Every row belongs to one group in each of 4 separate groupings. Each group adds its own fixed numbers to the row, and there is some noise. The rows also spread widely along 12 directions, which tell nothing about the answers.
In the rows, zero is written as 128.
Known rows, each followed by its group in each grouping:
[111 127 112 167 155 127  99 122 130  55  95 149 133 173 155 107 101 160
 140 113 162 130 128 154 133 154  94 126  77 105  96 148 101 129 144 100
 133 137  91 106 121  74 118 113  96 127] => Z38 mamuk Z430 kabob
[ 94 141 151 154 169 104 160 145 152  86 152 137  57 140 125  97 158 207
  66  78 168 146  86 154 163 135 128 149 102  63 112 121 141 101  90  98
 178 142  93 149 127 172 161  67  94 134] => Z74 mamuk Z48 vufed
[142  84 142 120 143  98 146 142 147 140 152 111  56  89 136 166 116 133
 126 116 110 128 127 122 142 149 142 120 123 143 127 115 131 108 127  76
 171 135 138 117 147 149 158 155 117 144] => Z665 fef Z214 nedo
[135  90 168  97 139 139 175 192 123 163 141  96 102 108  87 121 100 107
  78 136 103 116 183  94 140 106 214 124 151 141 156 174 124 118 136 102
 132 125 131 109 113 140 161 128 124 115] => Z219 Vuget Z214 Nim
[ 90 181 140 124 154 120 148 137  99 100  94 169 150 157 141 152 104 171
  71 126 141 102  80 171  81 105 100 132 116  46 114 158 129 127 132 149
 129 107  93 131 123  81 116  72 109 113] => Z74 dek Z430 Nim
[104 143 134 167 145 121 122 128 124  87 133 168 103 157 145  89 174 175
  91  84 160 144  75 157 132 152  83 134 114  62 117 103 124 129  96 102
 171 149  97 148 133 148 137  72 120 151] => Z665 fef Z48 kabob
[125 105 161 131 120 133 128 140 146 163 106 132 129 114 173 163 111 105
  82 134 101 150 188 113  94 154 175 105  98 100  84 138 104 125 153 116
 139 117 141 115 117 136 139  97  93 129] => Z223 dek Z48 vute
[ 69 109 179 149 135 164 142 181 155 124 159 104 100 146 111  69 167 153
 105 110 130 159 170  92 131 111 178 153 114 127 140 126 137 126  82 136
 112 167 124 119 133 137 137  68 104 149] => Z223 Vuget Z214 vute
[132 138 108 117  93 178  84 120 118 140  98 179 135 158 129  85 114  99
 163 149 134 117 134 112  96 151 101  99 170 146 124 118  97 160 128 109
 145 138 128 141 131  95 103 141 153 151] => Z371 Vuget Z48 nedo
[161  88 118 146 139 125 130 122 118  55 132 104 107 179 108  43 140 178
 160  69 164 146 111 152 206 138 135 158 131 146 148 130 122 169 123  55
 178 173  91 116  87 122 127 191 138 122] => Z38 fef Z214 vufed
[147 133 144  94 103 181 156 170  55 110 132 154 158 149 122 154 119 141
 105 143  77 116 131 173 123 114 141 132 157  92 167 139 136 176 145 171
 128 132 106 145  81 113  97 114 118 148] => Z219 fef Z430 nedo
[137 126 126 125 154 159  92  96 159 133  79 144  73 169 111  56 100 136
 184  97 184 124 139 109 157 126 158 135 116 152  98 134  96  96 142  89
 200 132 114 150  70 129 134 210 148 111] => Z371 dek Z430 vufed
[115 162 102  92 165 142 119  92 167  95 102 122  95 158 110 120  80 182
 153 137 170 124 103 123 155 124 146 149  96 111  79 159 131 133 156 107
 154 130 104 121  74  92 121 149 108 107] => Z74 dek Z48 Nim
[ 93 130 156  97 152 124 161 149 151 122 174  81  72 101 105 193 127 190
 137 141 106 139 114 113 142 106 153 162  96 132 137 110 180 102 119 151
 113 142 127 125 124 118 130 117  99 154] => Z38 fef Z430 vute
[110 116 153 143 133  92 127 108 140 128 127  97 159 141 135 116 156 135
 158 106 131 159 139  97 148 115 142 163  70 118 128 111 144  74 135 136
 136 127 121 119 102 141 135 129 122 133] => Z219 mamuk Z214 vute
[103 135 166 145  79 123 157 176 100 139 136 143 172 120 142 134 144 135
  65 130  89 142 129 134  76 122 107 102 154  90 156 117 139 169  88 128
 102 133 135 126 177 113 121  34 124 161] => Z38 mamuk Z48 nedo
[154 108 117 140 123  98 112 121 111  90 116 116 130 168 144  69 134 142
 139 113 165 149  82 136 153 170  79 132 134 128 146 103 114 147 116  32
 174 143 120 147 137 109 135 144 138 153] => Z38 dek Z430 nedo
[ 83 122 149 118 162 107 156 141 142 117 120  44 159 158  93  88  95 155
 147 138 159 149 134  68 142  81 149 164  82 146 128 175 150 100 130  97
  93 126 111 100 123  93 147 121 127 118] => Z371 Vuget Z430 nedo
[102 116 162 156 113  76 161 100 123 141  73 103 193 135 148 117 102 163
 145  87 139 145 114 114  85  60 126 120 116 137 118 154 142 141 113 115
 114 124 110  65 163  53 118 169 183  82] => Z371 Vuget Z430 vufed
[128 119 153 136 118 134 149 149 116 123 128 122 132 140 105  95 131 145
 106 104 131 138 132 127 130 113 136 136 137 116 143 138 135 128 119 109
 131 134 111 127 122 133 132 115 136 130] => Z74 fef Z48 vufed
[126 127 138 126 113 157 108 142 118 133 129 197  73 120 177 165 132 129
  93 138 100 119 127 159  88 168 116  99 147  99 117 101 109 144 119 135
 159 137 128 142 144 115 115 104 106 154] => Z74 Vuget Z430 vute
[167 141 128 109 125  91 148  96  83 114 129 143 130 154 147 108 153 172
 103 102 141 135  49 161 157 125 114 149 154  61 143 112 144 155 128 105
 208 125 100 159  85 143 134 157 160 119] => Z74 Vuget Z430 vute
[156  92 162 130 116 162 127 137 129 145 134 179  81 113 133 161 125 115
 142 105  76 126 190 142 128 125 203 113 141 142 138 106 130 112 144 171
 174 120 123 133  76 161 114 173 119 137] => Z38 Vuget Z48 nedo
[158  74 118 107 122 141 144 144 154 116 151  85  65 116 114 110  93 147
 143 136 125 149 151 105 185 152 175 118 151 176 133 137 130 189 123  52
 155 167 131 106 126 118 138 177 138 137] => Z371 Vuget Z48 kabob
[120 106 159 123 156 149 159 190 118 114 164 127  83 128  99 120 125 134
  90 119 114 116 157 130 139 122 165 141 130 116 156 148 133 112 123 125
 127 143 110 129 117 147 141 100  97 140] => Z74 fef Z214 vute
[167  79 157 191  85  79 132 140  59 121 110 167 187 148 194  96 176  85
  66  80 109 144 135 169 104 166  99 104 147  86 157 109  93 149 118  86
 167 126 110 126 148 147 130 122 145 131] => Z371 Vuget Z214 vufed
[108 164 155  96 148 121 183 140 131 166 118 152  80 102  92 158  93 169
  98 112 127  81 103 130 116  55 180 120 158  84 128 168 144 128 122 152
 169 115 113 119 120 124 151 135 162  90] => Z665 mamuk Z214 kabob
[127 116 125 169 151  92 123 147  82  73 146 165 125 160 139 113 156 120
 116 111 151 109  93 168 128 167  66 143 121 105 161 105 119  90 130 106
 139 129  85 144 143 123 125 119 119 149] => Z371 Vuget Z214 vufed
[ 95 140 146 148 156 148 109 126 147 119  95 131 129 188 106  35 147 139
 124  89 179 138 155 103 153 114 156 156  82  94 103 154 100  72 133 121
 163 127 100 141  69 160 152 107 115 115] => Z219 mamuk Z214 vufed
[129  59 174 188 138 121 151 181 125 116  93 117 138 139 149  73 103 121
  65  72 129 154 189 125 108 134 154  93 110 126 120 177  90 130 112  53
 132 138 114  79 159 119 158 100 119 110] => Z74 fef Z430 kabob
[113  90 181 165  93 113 170 197  86 132 152 129 165 110 136 121 159 116
  80 102  86 137 139 137  78 112 119 114 162 124 183 113 137 156  85 121
  94 155 127 100 196 108 121  77 141 153] => Z223 fef Z214 vute
[171 120 115  77 102 112 141 120 108 137 158 131 104  98 135 198 117 130
 135 167  89 116 101 135 138 151 130 122 166 130 148 101 150 161 153 115
 150 125 135 133 123 106 117 163 140 148] => Z38 Vuget Z48 vute
[179  83 157 115  92 153 134 170  88 164 120 164 141  88 124 187  83  49
 130 146  45  85 215 132  97 128 191  92 162 163 171 141 109 121 175 162
 124 103 143 111 108 117 114 171 127 130] => Z38 mamuk Z214 Nim
[142 103 141 111 140 139 131 164 105 134 162 134  85 108 101 156 107  90
 171 159 101  96 138 119 125 132 130 140 153 178 181 106 146  82 144 138
 114 124 125 137 133 103 119 164 138 159] => Z665 Vuget Z430 vute
[119 142 120 125 163 101 144 150  97 106 123 120 151 170  63  50 114 125
 131 120 186  90  79 109 125 103  84 154 149 116 167 160 127  91 128  70
 125 124  97 129 145  99 147 122 162 119] => Z74 fef Z214 vute
[177 111 126 104 124 138 128 129  82 109 147 172  98 123 143 182 111 120
 147 143  89 102 121 172 141 145 136 133 154 127 159 105 141 132 164 154
 163 120 109 144  89 114 100 185 127 141] => Z74 Vuget Z430 vute

New rows. What belongs after each?
[153 121 113 111 113 113 137 122 111  95 146 126 114 120 125 137 124 153
 158 128 114 120  82 149 157 134 121 140 151 139 157 106 144 172 129 106
 157 149 122 124 127 101 111 166 140 140] => Z223 mamuk Z214 Nim
[165  75 168 161 102  83 169 142  81 107 123 119 180 118 143 136 109 129
 156  88  85 141 143 152 131  94 141 129 133 156 184 121 158 133 128 128
 126 124 110  95 130 103 109 176 155 122] => Z74 mamuk Z430 nedo
[ 99 117 156 130 106 146 152 148 143 125 131 102 112 122 148 130 120 182
 114 124 110 161 140 118 132 112 160 119 117 125 124 133 140 187  91 123
 127 166 132 106 143 106 124 102 121 139] => Z371 mamuk Z430 kabob
[129 119 129 113 162 111 139 135 109  91 121  72 161 168 104 107  98 137
 138 138 147 137 125 107 154 123 119 166  77 119 133 165 137  87 163  92
 118 112 101 126  92 119 143 124 105 132] => Z74 fef Z430 nedo
[144 105 110 122 140 162 108 118 138  75 116 106  88 175 124  42 127 179
 148 100 164 161 104 129 190 159 128 142 128 141 119 136 108 187 113  45
 182 179 110 133  91 118 127 167 124 138] => Z371 fef Z430 Nim
[182 101 161 118  96 168 125 137  83 147 127 173 108 125 136 154 147 108
 118 105  74 121 163 161 135 134 174 124 153 112 157 101 121 123 152 164
 188 118 121 170  58 173 116 176 130 142] => Z38 fef Z430 vufed
[117 123 149 150 147  96 141 107 141 126 106 135 111 149 142  70 154 178
 110  58 167 146  85 132 136 111 129 136 119  82 103 136 118 133 101  76
 195 147 107 112 122 139 151 140 152 103] => Z665 fef Z214 vute
[119 112 170 117 112 151 124 148 158 196 165 156  39  82 125 154 160 108
 119 135  91 134 152  99 109 140 168 114 153 140 136  75 140  96 101 143
 163 133 158 155 139 175 141 119 130 169] => Z665 Vuget Z48 vute
[188 103 106 140 104  61 110  88  78  99 107 105 195 166 178  89 139 113
 149 122 152 154  64 141 152 179  55 138 130 114 149  96 115 160 142  32
 170 133 122 139 128 100 122 177 164 143] => Z371 dek Z430 vute
[169 112 153 137 113 129 112 139  89 149 121 156 138 141 153  91 156  78
  94 117 115 133 141 131 130 160 126 126 141  89 149 109  99 105 139 103
 188 111 129 174  94 180 145 120 133 150] => Z665 mamuk Z430 vute
[110 164 104  66 164 170 127 145 144  98 166 132  34 136  71 148  92 162
 173 173 140  84 103 123 169 129 138 159 130 139 141 127 149 111 142 142
 142 140 116 157  96 120 126 133  98 156] => Z74 mamuk Z214 nedo
[141  97 167 129  99 136 145 178  85 129 155  85 161 123 116 146 124  87
 150 159  86 136 165 115 129 127 131 152 123 165 191 106 152 110 137 138
  77 129 135 139 125 108 109 126 126 168] => Z665 dek Z430 vufed
[160 127 122 140 145  95 130 117  90 102 109 204 119 133 152 164 102 118
 144 108 131  79  96 188 104 137 100 118 146 104 139 116 122 110 156 130
 167 113  95 122 125  89 105 178 144 114] => Z74 dek Z214 vute
[126 112 141 119 148 112 150 146 132 138 122 130  93 116  90 106  95 126
 136 114 139  95 114 114 123  98 148 123 162 154 149 152 128 120 121  90
 147 131 119 102 146  95 143 168 165 106] => Z665 Vuget Z214 Nim
[149 156 101 130 128  88  95  74  99  97 101 152 156 166 158 128 133 130
 153 129 156 120  69 149 136 159  56 151  91  85 117 105 124  84 163 114
 170 102 106 162  99 120 125 145 129 137] => Z74 mamuk Z430 vufed
[173 137 126 106  81 145 122 131  96 165 110 215 107 101 165 168 111 104
  80 138  87  98 121 168  85 160 121  71 191  86 123 116 101 179 139 121
 183 119 136 143 137 125 115 125 142 138] => Z74 mamuk Z48 vute
[124 158 117 111 147  91 108  94 126 147  93 153 118 141 148 139 126 141
  98 123 161 118  66 122  97 151  80 118 108  67  89 123 105  82 145  79
 195  94 125 156 131 139 162 116 127 132] => Z38 fef Z430 nedo
[146 111 148 134  95 138 111 105 130 183  72 187 130 105 182 178 109 100
  93 106  92 128 171 139  65 141 160  79 119  95  66 132  86 125 163 135
 178 101 135 114 118 139 128 142 127 110] => Z223 fef Z48 vufed
[142 109 112 108 118 191 126 189  92 111  98 147 137 152 105  90  60  93
  98 153 119  86 169 135 100 147 133  87 180 145 136 202  69 204 146  69
 107 154 118  92 143  60 116 124 124 124] => Z371 fef Z214 Nim
[ 69 139 122 139 173 144 113 155 133  66 125 146 124 160 134 145 105 142
 123 148 139 109 141 139 104 145 115 148  72 106 102 158 113 103 152 149
  87 128  92 101 129  71 113  77  64 133] => Z223 Vuget Z214 Nim
[127  84 191 154 128 123 139 119 156 181 106 160  75 101 153 116 149 142
 121  58 110 155 162 118 116  99 200 108 130 131 115 103 125  92 102 135
 204 128 130 114 116 161 144 177 155 109] => Z219 Vuget Z430 vute
[133 113 118 124 127 117 103 123 126 114 162 138  75 124 157 160 157 122
 133 151 121 134 112 125 147 189 106 133 113 122 130  82 126 115 131 107
 163 142 128 151 130 150 134 128 104 172] => Z371 Vuget Z214 kabob
[109 126 153 176 140  98 116  89 128 100 100 181 146 164 168 115 164 166
 140  61 139 139 118 155 113 111 132 140  93  81 106 112 127 110 126 161
 170 128  88 106  95 116 112 145 129 104] => Z38 Vuget Z214 vute
[111 131 153 151 109 114 114 100 135 152  78 166 157 134 188 153 127 125
 133 106 115 133 140 137  71 120 129 107 104  98  87 125 111 135 133 147
 143 126 128  98 131  90 107 130 134 111] => Z665 dek Z214 vute
[160 106 125  80 100 157 159 134 126 125 150 105  80 112 126 144 109 178
 128 133  96 153 115 136 171 138 164 118 166 140 132 126 145 222 118  85
 169 170 135 125 110 128 121 162 133 147] => Z371 fef Z48 nedo
[124 123 155 123 149 112 139 158 106 126 176  94 137 151 114  99 182 105
  82 144 131 153 132  95 161 161 137 171  99  82 160 111 141  69 133 114
 138 114 115 176  90 200 158  68  95 171] => Z371 Vuget Z48 vute
[161  98 164 121 144 107 156 136 131 155 117 126  98 125 129 100 126 130
  73  84 128 131 158 120 162 120 207 124 132  87 119 158 107 120 140  84
 212 118 122 128  77 186 174 150 129  97] => Z38 mamuk Z214 vute
[ 74 143 154 124 103 105 130 109 150 175 106 122 146  94 154 187 132 148
 128 130 100 140 114  97  56 101 116 111 102 121  99 117 141 122 110 152
 110 130 149  92 179  92 123 111 133 135] => Z371 fef Z214 Nim
[143  94 155 163 196  85 162 158 111 108 111 165  95 134 144 135  99 118
  40  80 145 105 160 164 131 149 165 115  99  68 104 177  93  58 169  91
 180  86  75 120 104 168 168 123  97  91] => Z371 Vuget Z48 vufed
[131  81 185 158 139 155 169 183 125 116 141 112 115 136  69  70 129 139
 112  75 116 142 192 115 157  87 208 136 136 143 170 153 139 119 112 121
 134 143 103 112  96 155 142 130 134 123] => Z38 fef Z48 kabob
[160  86  91 163 155 121  94 123 109  51 104 160 141 173 155  84 111 119
 141 103 161 133 126 162 149 205  75 123 103 123 108 135  82 126 164  46
 149 141  90 108 119  93 117 144 105 136] => Z219 fef Z48 vute
[129 117 133 138 148 130 130 122 132  86 110 123 154 164 131 116  93 142
 159 120 142 138 155 133 139 123 145 149  89 127 113 150 132 123 158 129
 114 130  95 101  86  88 106 141 109 116] => Z74 dek Z48 vute
[ 80 177 149 108  88 131 144 128 125 136 121 108 179 144 156 136 160 177
  59 150 116 169  88 118  93 126 117 139 113  47 106 123 141 190 103 132
 118 140 138 139 130 110 122  25 108 149] => Z223 dek Z48 Nim
[151 122 103  86 189  83 137 117 153  97 167 108  17 104 129 178  96 171
 138 146 152 116  72 138 190 171 119 153 100 121 117 113 146  82 154  67
 188 123 118 147 119 139 158 161  96 145] => Z74 mamuk Z430 vute
[114 155 105  80 122 107 149 102 150 124 128 118  93  94 133 218  77 187
 152 162 119 114  82 139 127 124 112 122 115 126  92 126 153 150 148 126
 124 130 126 101 149  65 112 141 127 125] => Z219 mamuk Z48 vufed
[121 104 155 121 117 183 134 188 119 122 161 167  63 106 154 179 129 121
  79 146  64 117 174 158 115 164 166 108 145 116 135 126 115 167 120 154
 129 153 131 124 123 126 117  92  74 158] => Z665 Vuget Z214 Nim
[147 117 109 126 109 157 114 139 114  86 140 155  99 140 125 130 101 132
 170 143 115 107 133 150 148 148 118 125 147 153 151 119 125 167 134 126
 132 156 116 120 123  89 100 153 125 150] => Z74 mamuk Z214 kabob
[130 110 176 131 100 119 174 165  86 114 178 118 129 119 146 153 172 168
  92 116  79 156 107 156 137 113 142 153 148 102 187  89 178 163  92 158
 131 150 117 138 127 134 111 101 125 157] => Z74 Vuget Z430 vute
[117 132 115 128 130 109 124 114 103  87  97 108 203 169 145 141 104 140
 123 138 135 127 129 126 119 131 105 139  78  88 104 174 112 146 171 111
 104 122 104  89 111  72 122 108 111 114] => Z38 fef Z214 kabob
[188 111 134 111  85 123 139 139  58 139 125 142 188 127 132 132 139  85
  90 131  83 132 120 141 122 149 130 122 165  95 169 120 119 158 158 111
 158 110 127 152  99 149 124 134 144 145] => Z223 fef Z48 Nim
[160  71 172 164 157  87 162 182  91 108 143 120 136 138 131 111 129  90
  85  98 122 125 169 143 144 142 157 143 113 111 170 140 122  77 144  95
 139 113 102 122 111 158 152 124 108 126] => Z74 dek Z214 vute
[163 117 119  99 140 123 154 126 110 124 125 159  81 120  88 130 102 154
 162  98 131  90  88 154 151 104 143 126 174 142 154 128 135 134 138 104
 194 133 106 126 112 117 127 209 170 115] => Z219 fef Z214 nedo
[133 123 147 130 161 134 122 106 149 143 107 138 115 149 103  87 129 132
 140  92 150 137 150 100 144 111 171 149  98 107 105 141 124  62 153 126
 178 108 106 137  64 172 147 153 127 113] => Z74 fef Z48 vute
[123 110 126  99 151 121 140 155 117 138 102  91 173 148 103 116  71  89
 118 160 139 105 175  84 118 118 153 132 111 133 120 200 104 104 178  90
  93 106 117  87 118  79 145 124 123 102] => Z219 Vuget Z214 vute
[111 126 151 118  80 148 108 114 124 170  94  99 192 153 134  82 136 105
 153 143 117 160 150  65  93 103 140 132 122 141 128 124 125 135 123 128
 122 123 150 129 122 107 122 122 154 140] => Z223 Vuget Z430 nedo
[137 137 149 131 113 122 177 161  33  82 143 151 200 169 131 135 148 145
 102 120  96 114 107 184 127  98 122 152 154  72 191 136 152 176 133 176
 119 131  78 134  91 113  95 111 134 130] => Z371 Vuget Z214 nedo
[113 177 101  71  97 167  91  73 143 157  83 151 118 156 173 133 115 169
 128 163 139 134  89 114 101 142 115 109 140  87  61 133 103 202 130 117
 172 145 137 135 109  81 112 134 139 127] => Z371 Vuget Z430 vute
[107 138 177 128 121 124 152 110 133 162 120 158 106 125 153 156 173 174
  90  82 106 143 131 145 125  90 190 138 110  67 105 116 142 113 119 185
 184 121 113 132  79 169 136 128 127 105] => Z219 Vuget Z214 vufed
[ 90 141 146 152  84 114 141 123 133 131 106 129 169 130 163 121 136 170
  98 117 120 161 113 123  94 114 106 103 127  95 111 126 131 192  87 116
 115 154 128  98 174  88 116  69 139 136] => Z371 mamuk Z48 kabob
[121 146 140 120 140 146 128 154 114 123 151 183  72 118  82 131 129 125
 147 126 119  80 110 142 123 112 131 136 160 135 177 105 144  84 120 163
 149 126 114 155 122 133 119 140 134 149] => Z74 mamuk Z214 Nim
[112 132 130 122 104 117 128 108 129 105 134 114 134 138 151 159 146 177
 136 126 116 146 102 139 130 132 110 143 100 110 112 113 142 162 124 127
 127 152 122 113 127  98 113 120 111 139] => Z38 fef Z214 vufed
[156  99 153 126  98 153 126 142 118 169 109 140 136 120  97  72 128  90
 123 104 114 134 153  98 114 120 166 109 172 149 151 129 110 131 126  91
 166 127 141 135 120 147 135 154 168 133] => Z223 fef Z48 Nim
[115 138 159 120 114 152 185 166 111 111 168 173  59  89 107 194 114 197
 130 114  82 103 111 190 127  86 157 120 179 135 171 104 177 174  94 192
 130 159 102 124 141 105  86 142 140 140] => Z371 mamuk Z48 vufed
[129 129 134 143 142 107  84 118 129 137 123 166 117 135 154 141 156  84
 124 130 128 119 145 116 112 177 113 132  85  94 116  96 101  43 157 132
 166 101 129 159 106 167 145 108  93 155] => Z38 mamuk Z214 vute
[ 70 159 124 142 163 101 139 153 124  85  96 118 161 164  96  91  78 161
 129 132 180 102  89 118  88  99  65 131 108 119 131 171 126 104 118  87
  88 117 101  99 184  43 133  77 128 125] => Z38 mamuk Z430 nedo
[106 138 122 101 119 151 148 146 124 100 146 117 101 129 106 129 104 189
 152 141 126 123  79 136 122 108  98 136 157 148 149 126 157 184  98 110
 105 170 119 109 164  51 101 128 141 146] => Z74 fef Z430 vute
